The same things were measured in two ways. Each way mixes the same 10 hidden numbers, adds some noise and spreads widely along 5 directions of its own, which tell nothing about the thing.
(in the rows, 128 means zero)
Some things both ways: the first way, then the second way.
[125 115 106 142 132 124 104  81 138 137 141 145  84 117 119 129 130 139
 163 152 150  93  98  99 142 124]
[156 100  66 137 174 100 151 110 163 182 126 205 133 156 122 165 103 105
  67 156 178]

[ 99 114 118 115 122 106  85  99 144 158 143 164  51 101 131 156 166 137
 143 119 147 105 112  73 155 121]
[ 97 130 157 126 185  97 128  72 166 109  90 106 112 145  87 125 123  79
 171 226 184]

[155  94  96 159 151 132 149  58 118 136 125 147 126 139 129 112 121 135
 130 219 158 126  87 127 153  94]
[144 175 111 150 140 116 124 101 172 127 151 133 137 153 146 115  96 125
 101 150 125]

[170 119 153 147 138  99  87 137  92 132 131 170 125 103 163 130  60 140
  73 156 131 151 124 130  92 120]
[171  60 140 140 140 124 135 105 228 155 114 122 238 129 133 161 115 132
 125 139 177]

[105 106 161 113 131 134  89 164 104 127 143 162 124 104 137 106  82 137
  91  91  84 134 137 151  74 151]
[111 153  92 165 144 114 126 152 123 150 128 153 144 102 136 128 125 140
 140 128 150]

[154 136 127 125 137  98 109  97 123 130  99 136  80 143 167 125 100 130
 182 108 101 118 123  89 157 127]
[144 125 136 134 128  96  84 149 156  68 141 186 129 108  83 137 206 132
 138 119 110]

[158  84  84 105 125 136 155 112 136 169 121 161 121 149 146  93 155 160
 114 186 140 116  91 128 167 121]
[197 123  87 177 148  94 121 152 215 137 147 138 252 132 114 165 116 121
 110  74 141]

[ 88 107 128 122 118 115  73  80 133 130 132 139 118 133 117 127 143 101
 185  76 140 122 119  79 109  96]
[104 106 101 182 103  90  51 139 155 124 120  97 158 126 118 166 162 143
 135 144 129]

[159 124  90 154 119 130 129  83 140 128 120 117 159 150 141  96 107 140
 167 165 128 100  98 130 139 110]
[153 168 106 171 150 114 127 128 175 130 125 125 154 129 141 112 100  44
 120 123 137]

[130 146 170 173 116  94  60  84 106 122 138 139 106 107 130 147  97 125
 105 102 133 121 141 118 100 106]
[174  57 111 172 139 103 117 152 168 140 124 133 149 173 112 147 132 156
  92 104 133]

[179 145 105 117 142 125 143 116 134 141 144 131 192 163 115 116 120 166
 144 185 171 138 118 132 115 120]
[150  98 115 140 122 142 121 108 212 181 110 132 187 129 144 142 121 137
  88 194 172]

[148 112 189 155 169 122 118 112  86 117 102 176  81  90 149 113 106 156
 106  92 119 147 149 120 104 118]
[147 194 146 155 105 130 101 134 127 123 157 135 111 127 101  97 207 159
 130 111 105]

[178 217 195 139 149  83  50 144 112 144 132 161 231 140 104 138  65 199
 155  50  62 144 158 184  23 117]
[131 164 175 182 146 151 118 146 153 132 116  66 130 134 110 112 173 109
 148 138 139]

[161 119  98 124 107 126 114 117 167 123 129 124 157 177 165 109 130 113
 179 145 150 108 122 133 171 117]
[146  90  70 146  96  83 121 104 136 173 121 177 174 118 132 119 126 143
 121 105 145]

[127 141 140 114 148 107 130 103 127 132 118 154 132 138 178 126 135 169
 138  96 138 176 137  88 137  99]
[156 118 151 145  80 119 111 127 166 112 135 155 190 132 142 122 169 143
 124  89  99]

[111 132 133 118 141 107 101  77 143 166 152 165 108 130  93 133 164 194
 150 105 147 120  92  94 115 120]
[141 189 129 168 167 109 151 102 167 126 105  97 138 168 124 115  97  52
 119 142 140]

[ 93 159 145 132 133 106  79 104  90 125 113 142 154 108 142 151  96 112
 118  94 117 156 161 124  85  97]
[139 167 163 185 167 141 144 168 150 101 138  76 112 140 149  95  91 126
 151  98 110]

[120 163 124 139 138 109  89  98 116 127 124 143 213 147 148 133  81 132
 149 125 107 157 128 160  91  91]
[172  90 115 177 144 129 105 183 184 129 166 141 169 128 147 164 121 183
 109  92 122]

[129  68 173 167 137 129 136  92  86 105 127 138  29  86 169 118 114  99
  81 141  72 142 140  87 159  92]
[ 80 151 159 137  61  79  84 107 106  64 122 141 152 110 159 117 192 122
 166 105  63]

[ 78 152 105 109 122 117  88  90 131 159 130 147 131 134 113 160 139 125
 143 128 138 113 134 143 135 123]
[158  98 127 197 197 120 130 163 160 131 131  78 145 128 136 143  93 113
 150  69 146]

[148 144 153 142 125 106  82 150 108 105 138 136 155 119 164 137  68 109
 111 128 118 155 161 135  99 111]
[181  83 107 163 131 100 164 129 164 156 130 130 222 115 190 129 100 117
 132  18 111]

[139 122  71 139  92 131 106 143 131 149 119 141 170  91 187 113 112 138
  88 178 116 110 113 157 126 100]
[126 130 146 132 136 144 107  89 159 122 148 153 111 117 163 135 115 144
 123 169 146]

[169 128 193 172 139 100  86  76 109 105 135 132  85 131 121 127  99 120
 151  98 127 129 146  90 113 105]
[119 100 102 126  99  88 118 125 131 160 101 182 113 171  78 120 172 166
  94 203 151]

[148 103 116 124 141 148 134 117 104 153 115 157 104 132 111 127 113 113
  90 204 144 105 134 183 150 150]
[158 125  89 179 159 127 129 140 126 175 144 137 132 126 138 129 109 188
 120  78 145]

[163 118 159 135 125 126 102 136  81 119  87 136 114 124 152 110  73  90
 111 113  80 126 170 151 112 128]
[143 110 105 183 127 113 108 183 136 150 124 134 173 111  99 143 173 161
 149  87 147]

[102 121 104 133  89 137 106 133 137 129 123 114  87 107 172 113 107 122
 127 121  66  79 125 136 161 151]
[101  88 130 153 149 104 114 122 129 114 101 152 141  82 138 138 141  37
 175 111 156]

Other things, the second way, with their names:
Q_110: [111 111 153 148 113 114 131 137 131 150  95 112 166 104 108 122 197 128
 177 135 144]
Q_344: [166 121 102 188 190 118 168 193 158 159 105 134 144 149  92 129 122  77
 114 109 166]
Q_93: [ 91 125 105 114 118 111 143 126 129 124 117 190 148  93 167 110 102 138
 146 160 138]
Q_153: [137 116 142 166 131 100 131 137 163 141 115  75 186 142 125 122 145 163
 151 111 121]
Q_14: [135  59 127 120 121 120  83 149 177 106 138 197 146  97 115 160 170 148
 127 174 139]
Q_590: [169 161 142 141 139 130 115  94 175 115 150 141 123 136 148 104 140 105
 104 126 106]
Q_832: [ 87 144 132 149 162 129 144 159 126 140 106 140 131 102 133 135 133 109
 154 169 161]
Q_586: [114 139 150 151 120  90 110 112 131  89 118 121 125 151 102 113 151 109
 155 137 119]
Q_844: [141  34  65 137 133  89 101 135 183 157 121 200 183 136 140 210 130 173
  62 158 152]
Q_848: [138 120 135 132 159 123 160 144 191 148 103 134 175 134 104 121 123 110
 131 196 175]
Q_545: [149 175  88 129 172 113 149  79 134 169 146 182  87 134 131 103 112 102
 112 148 155]
Q_398: [ 97  97 157 147  71 118 122 103 108 131  90 109 151 101 145  81 166 115
 188 113 126]
Q_932: [109 114 153 166 104 127 113 133  97 125 121 120 107  98 168 110 180 121
 169  77  95]
Q_462: [114 145  99 177  81 105 101 125 109 143 111 143 139 112 181 124 150  70
 108  75  96]
Q_70: [121 178 145 118 194 134 199 119 116 102 139 199  84 122 154  78  58  52
 168 145 158]
Q_527: [155  97  99 163 118 138  95 136 139 155 132 154 130 107 143 131 148 217
 101 109 132]
Q_957: [129 147 128 120 144 144 151 120 167 140 127 181 132 126 177 122 104  94
  92 176 133]
Q_385: [121 131 126 193 122 141  66 151 134 131 125 115 120  84 113 149 183  95
 141 122 153]
Q_592: [120 166 153 122 114  88 126 103 140  77 134 129 124 132 118  70 143 163
 171 147  97]
Q_634: [109 160 116 137 174 110 116 122 156 131 133 127 100 120 121 143 137 128
 135 198 143]
Q_437: [160  92 102 142  94 102 140  98 163 181 106 149 213 113 140 119 145 114
 130  90 148]
Q_494: [126  51 129 154  61 144  79  78 143 176 100 140 150 129 145 150 168 150
 100 147 155]
Q_610: [141 126  84 132 113  74 121  99 157 132 137 189 192 106 140 140 138  94
 135 103 134]
Q_54: [103  53  86 126 104 104 103 161 174 154 113 185 216 100 145 191 144 193
 110 184 160]
Q_50: [137 191 145 121 135  97 155  98 169 116 131 150 169 149 112 105 138 109
 143 157 133]
Q_760: [118 156 109 159  90 125  95 133 130 133 146 169 149  99 150 119 137 149
 125 130 132]
Q_393: [138 108 145 154 144 162 120 145 159 133 132 163 116 121 110 133 133 141
 121 178 180]
Q_100: [149 153 134 182 170 107 136 117 194 115 120  56 199 128 139 111  79  68
 160  97 138]
Q_881: [112 117 107 146 112 101 159 146 107 164  93 174 146 125 131 113 156 108
 132 130 141]
Q_236: [148  83 124 161 171 130 148 166 183 130 111 127 172 115 160 137  97 109
 119 113 140]
Q_164: [168 142 120 130 134 113 118 120 172 118 156 183 124 139 116 114 148 149
  96 138 121]
Q_152: [132  92 124 177 146 163 108 179 156 157 120 144 134  99 112 161 150 100
 122 162 183]
Q_492: [151 144 103 140  94 132 126  92 137 178 119 162 102 169 109  82 128 170
  75 190 158]
Q_86: [146 141 102 132 135 103 117 108 164 154 131 165 181  69 111 119 164  99
 161 123 164]
Q_567: [145 127 123 160 148 145 149 167 181 151 125 153 190 137 148 155 112  95
  99 135 153]
Q_332: [130 103 114 142 149 109 135 140 140 115 128 193 153 111 146 144 109  98
 128 112 142]
Q_672: [116 149 115 162 107  78 124  99 141 126  90  92 172 120 139  94 122  67
 168 109 126]
Q_154: [127 184 126 124  79 110 143 112 114 130 130 192 106 144 121  63 158 149
 121 154 113]
Q_137: [ 71 142 133 135 114 102 144  99  82 132 104 149  83 112 151  86 123  83
 183 155 144]
Q_182: [107 102 101 130 149  66 134 104 166 135 107 127 175 133 114 136 111 118
 163 177 159]
Q_25: [134 131 137 145 115 125 123  69 159 138 120 129 142 117 180 115 119  50
 125 125 130]
Q_790: [145  94 108 184 130 145 114 202 140 144 127 164 119 134 141 125 118 169
  89 118 137]
Q_502: [122 141 129 129 179 112 158  52 163 180  75  89 113 145  87  98 123  74
 160 214 200]
Q_880: [172 107 112 129 129 121  96  99 195 115 155 169 162 122 144 140 126 178
  94 136 122]
Q_904: [183  80  61 183 133 110 146 182 144 188 140 173 199 119 139 148 115 179
 103  43 138]
Q_52: [153  95  62 156 124 107 130 115 166 215 112 153 219  91 117 160 157 128
 126 112 181]
Q_871: [106 189 128  92  88  93 138  78 118 100 138 212 121 114 127  68 163 155
 154 173 106]
Q_47: [ 92 141 142 112 146 139 187 106 145 157  96 174 151 118 183 115  95  63
 138 193 174]
Q_564: [110 148  99 138 157 104 167 130 114 136 104 166 132 108 138  91  91 127
 155 132 151]
Q_691: [157 114 142 141 169 128 163 146 140 149 116 134  94 167  91  96 132 167
 125 152 153]
Q_117: [140  95 113 128 129  83 194 115 112 162 112 164 138 148 162  94 124 108
 133  84 112]
Q_90: [115  73  64 152 157  98 103 144 142 177 120 185 163  91 118 197 156 141
 121 150 183]
Q_220: [142 219  97 192 186 117 127 207 122 110 159 155  88 133 109 109 125 128
 115  99 115]
Q_239: [154 153 165 154 160 134 133 148 150  77 144 156  99 139 116 106 131  87
 138 104 121]
Q_415: [147 164 120 175 159 116 110 197 148  91 151 165 154 108  86 143 161 118
 145  91 132]
Q_599: [ 84 105 104 140 106 118 122  89 107 177  93 158 102 121 166 123 129  83
 121 178 161]
Q_461: [135 203 152 125 118 106 121 100 154  78 126 139 120 125  87  48 150 120
 167 162 121]
Q_420: [131  72 131 131 178 140 177 148 173 153 120 182 134 163 176 169  74  84
  80 178 160]
Q_614: [122 117 115 149 129 146 122 157 141 178 114 160 108 147  98 134 167 170
  85 203 169]
Q_576: [147 157 167 179 131 139 119 139 152  97 142 110 164 112 152 134 153  70
 154  52 107]
Q_673: [187 161 124 156 145 130 146 141 188 157 133 122 167 136 119  99 139 123
 103 117 129]
Q_688: [124 149 153 137 107 107 138 107 147  92 124 143 165 125 158  98 112  83
 159 105 115]
Q_585: [180 170  81 171 242  91 184 157 191 140 132 122 181 142 135 139  62  58
 117  74 149]
Q_327: [141 143 129 148 169 136 137 149 178 119 132 164 142 134 144 148 119  88
  97 147 137]
Q_433: [108 129 130 151 105 144 149 153 115 167  98 159 133 115 152 108 151 100
 121 152 145]
Q_707: [157 134 171 174 114 158  89 128 170 125 135 106 133 130  96 128 192 151
 127 131 140]
Q_94: [141  88 167 156 153 126 148 164 190 106 117 113 182 131 150 139 113  96
 134 120 128]
Q_635: [168 107 177 159 108 141  84 116 188 114 149 102 181  93 119 126 201 144
 166 100 121]
Q_520: [113 197 165 145 147 126 164 138 126 103 126 105  66 150 122  43 103 131
 159 169 114]
Q_48: [138 115 145 162 173 128 185 175 147 150 102 115 166 116 111 120 136  77
 173 103 168]
Q_30: [144  53 110 147 154 125 119 136 164 146 115 152 133 134 122 154 128 163
 105 150 160]
Q_859: [123  73 100 136 120 134 100  99 153 171 103 193 150  87 145 166 154 136
 104 166 180]
Q_341: [146  49 115 170  92  85 139 138 133 157  82 114 217 112 126 113 150 105
 174  46 139]
Q_370: [148  75  92 159  76 111 102  86 148 180 111 143 202  70 151 122 159 114
 158  74 153]
Q_737: [127 153 158 114 123  91 126  90 164  83 141 130 110 174 130  90 130 169
 131 181  84]
Q_219: [157 127 114 132  78 129 136  61 118 190 132 187 119 151 144 104 167 138
  93 118 139]
Q_234: [170 134  62 188 115 109 105 129 150 192 131 145 151 148 136 148 144 109
  60  95 135]
Q_772: [ 85 107 140 155 121 134 125 109 134 155  78 122 136 145 138 146 134  88
 114 185 168]
Q_382: [147  76 119 165 137 123 127 125 177 184  89 102 171 114 150 142 139  46
 115 122 153]
Q_339: [171 181 122 178 151 140 132 131 150 110 183 139 144 126 213 116  75 114
 104  34  88]
Q_908: [156 168  72 175 141  84 122 140 147 160 130 127 183  89  92 106 147  99
 174  85 159]
Q_352: [116 145  97 127 118 103 116 143 141 130 118 186 143 102 111 113 161 136
 133 166 141]
Q_442: [130 123 155 166 167 172 129 155 176 151 100 103  84 136 106 104 115 101
 122 227 196]
Q_480: [139 239 136 145 156 125 150 129 151 115 114 127 103 142  84  53 137 108
 136 177 143]

Some of these things the first way, each followed by its name:
[ 75  96 108 128 107 142 127 132 118 104 116 122  55  64 210 112 130 115
  90 112 138 129 140  63 153 123] => Q_14
[182 150 121 108 116 117  90 153 104 135 104 130 158 145 136 133  77  98
 129 152 149 118 162 147 104 147] => Q_527
[134  36 151 132 132 171 146 159 114 113 121 161  47  83 170  73 124 121
  76 129 122 107 133 131 144 156] => Q_908
[126 126 159 116 149 110 100 127  89 138  93 160 108 124 158 105  71 148
 131  71  53 138 132 133  98 142] => Q_415
[128  97 121 143 129 133 138 113 125 135 134 154  75  87 174 108 139 172
  76 154 149 126 112 108 152 123] => Q_164
[168 173 137 142 117  81  55 108 123 137 103 142 167 145 148 132  75 134
 164  89 144 117 136 131  92 121] => Q_494
[129 122 114 134  79 135  96 153 122 154 146 128 103  82 140 126 126 140
  43 158 124  89 139 146 126 144] => Q_30
[124 115 115 115 119 112  95  97 133 140 163 131  94 136  99 142 128 116
 154 157 154 109 114  82 128 127] => Q_844
[149 167  76 106  91 129 129 105 108 142  80  76 193 178 140 113 104  96
 151 150 122 111 161 147 142 123] => Q_790
[ 91 104 173  88 161 134 102 157 146 128 177 189  94 120 117 119 144 188
 136  65 156 139 123 114  95 173] => Q_52
[124 184  97 105 138 103 106 103 141 158  94 143 189 156 155 137 134 168
 201  88  95 136 126 132 129  98] => Q_576
[110 156 124 100 159 120 136  95 106 138 117 137 160 146 125 126 113 162
 156 116 111 160 131 109 101 116] => Q_567
[139 173 112 125 156  97 108  79 156 130 137 143 160 154 135 144 132 179
 211 120 178 140 109  86 128 105] => Q_590
[157  99 152 124 146 127 123 137  96 101 117 131  94 135 154 105  69 103
 144 127 109 136 143 102 120 144] => Q_352
[140 138 173 172  98  78  25 119 121 125 115 157 135  98 189 123  81 126
 128  38  68 129 137 120  84  79] => Q_586
[111 173 156 144 118 120  99 120 169 100 183 118 150 126 143 161 164 147
 158  89 125 140 176 113 147  88] => Q_117
[128  87 138 166 142 141 126  59 120 119 131 140  78 105 100 100 142 138
 140 138 175  94 109  95 120 122] => Q_234
[116 150  80 131 141 125 121  91 124 145 119 148 208 148 150 125  97 159
 146 173 125 143 100 161 121 100] => Q_339
[137 107 173 145 121 149 139 138 110 107 147 112  79 103 138 108 126 129
  80 123  82 117 172 126 138 134] => Q_881
[108  84 107 106 117 148 128 138 136 161 164 154  72  81 107 124 167 159
  83 167 137  97 110 109 132 145] => Q_585
[191 144 110 101  96 128 125 146 152 163 140 128 193 158 122 140 184 136
 127 167 125 123 166 156 152  86] => Q_153
[169 139 143 134 119 127  96 150 101 121 119 133 185 148 150 110  63 113
 112 136  94 129 156 189 102 133] => Q_904
[118 142  88 109 157 140 173  83 121 120 136 111 129 141 126 133 140 145
 162 194 163 147 125  82 158 112] => Q_957
[151  93 104 103  94 143 120 172  97 121  99 114  96 117 183 113  93  61
  89 159 112 115 166 127 153 144] => Q_564
[ 98 105  96 126 116 127 121  99 100 127  95 121  70 115 181 123  98  88
 125 148 106 119 125  99 165 123] => Q_332
[224 118 158 161 132 108 105 168 114  93 116 143 167 131 221  98  42 122
 131 131  71 154 145 145 118  95] => Q_871
[120 154 149 117 173 122 144 113 138 146 141 182 133 129 149 132 143 226
 123 115 139 158 123 144 138 133] => Q_635
[143 179 153 152 129  92  56 127 163 112 130 158 189 118 181 130 121 178
 183  33 153 141 143 115  89  91] => Q_219
[149  95 102 125 131 151 159 124 112 134 109 136 152 145 169  80 100 136
 105 171 104 130 114 163 145 129] => Q_760
[105 123 140  98 136 144 125 138  96 127 131 128 108 113 111 135 121 112
 124 125  85 133 160 121 114 133] => Q_832
[117 142 157 170 120 137 103 113 124  95 160 109 109  81 118 124 119 143
 125 111 139 106 151 106  96 124] => Q_382
[176 152 142  99 153 136 163 119 133 143 132 129 127 173 100 142 161 151
 163 154  99 126 168 149 175 127] => Q_110
[139 141 116 117 131 118 127  70 108 154 113 120 100 148  86 138 136 126
 152 151 125 106 133 105 145 124] => Q_772
[ 92 137 116 111 115 139 105 124 132 144 108 134 119 110 136 104 135 156
 147  72 109  94 128 126 113 150] => Q_385
[ 74 110 129 156 110 131  94 122 144 116 158 151  96  50 179 112 136 178
  83  94 148 117 113  95 109 119] => Q_25
[148 181 119 102 125 121 133 103 148 163 133 130 147 163 110 155 179 168
 137 149 145 118 157 149 168 123] => Q_691
[176 110 182 181 156 100  86  79  96  97 130 143  99 153 131 115  38 100
 160 126 104 127 120 125 112 125] => Q_672
[146 122 182 165 137 122 114 114  82  89 112 130  87 115 172 123  68  95
  92 118  97 147 174 142 138 122] => Q_398
[126 116 110 138 118 160 169  81 149 141 155 106 113 150  99  97 167 164
 138 162 107  86 111 140 173 134] => Q_462
[134 192 156 144 137 103  66 129  89 115 100 129 196 133 139 112  20 145
 163  62  63 127 143 169  46 144] => Q_152
[151  96 129 134  92 153 113 194 153 119 149 142 123 100 195  82 112 154
  68 127 123  96 136 165 136 163] => Q_370
[183 143 134 111 114  94  92 160 143 138 109 150 158 150 204 103  98 159
 146  79 124 142 133 108 120 120] => Q_461
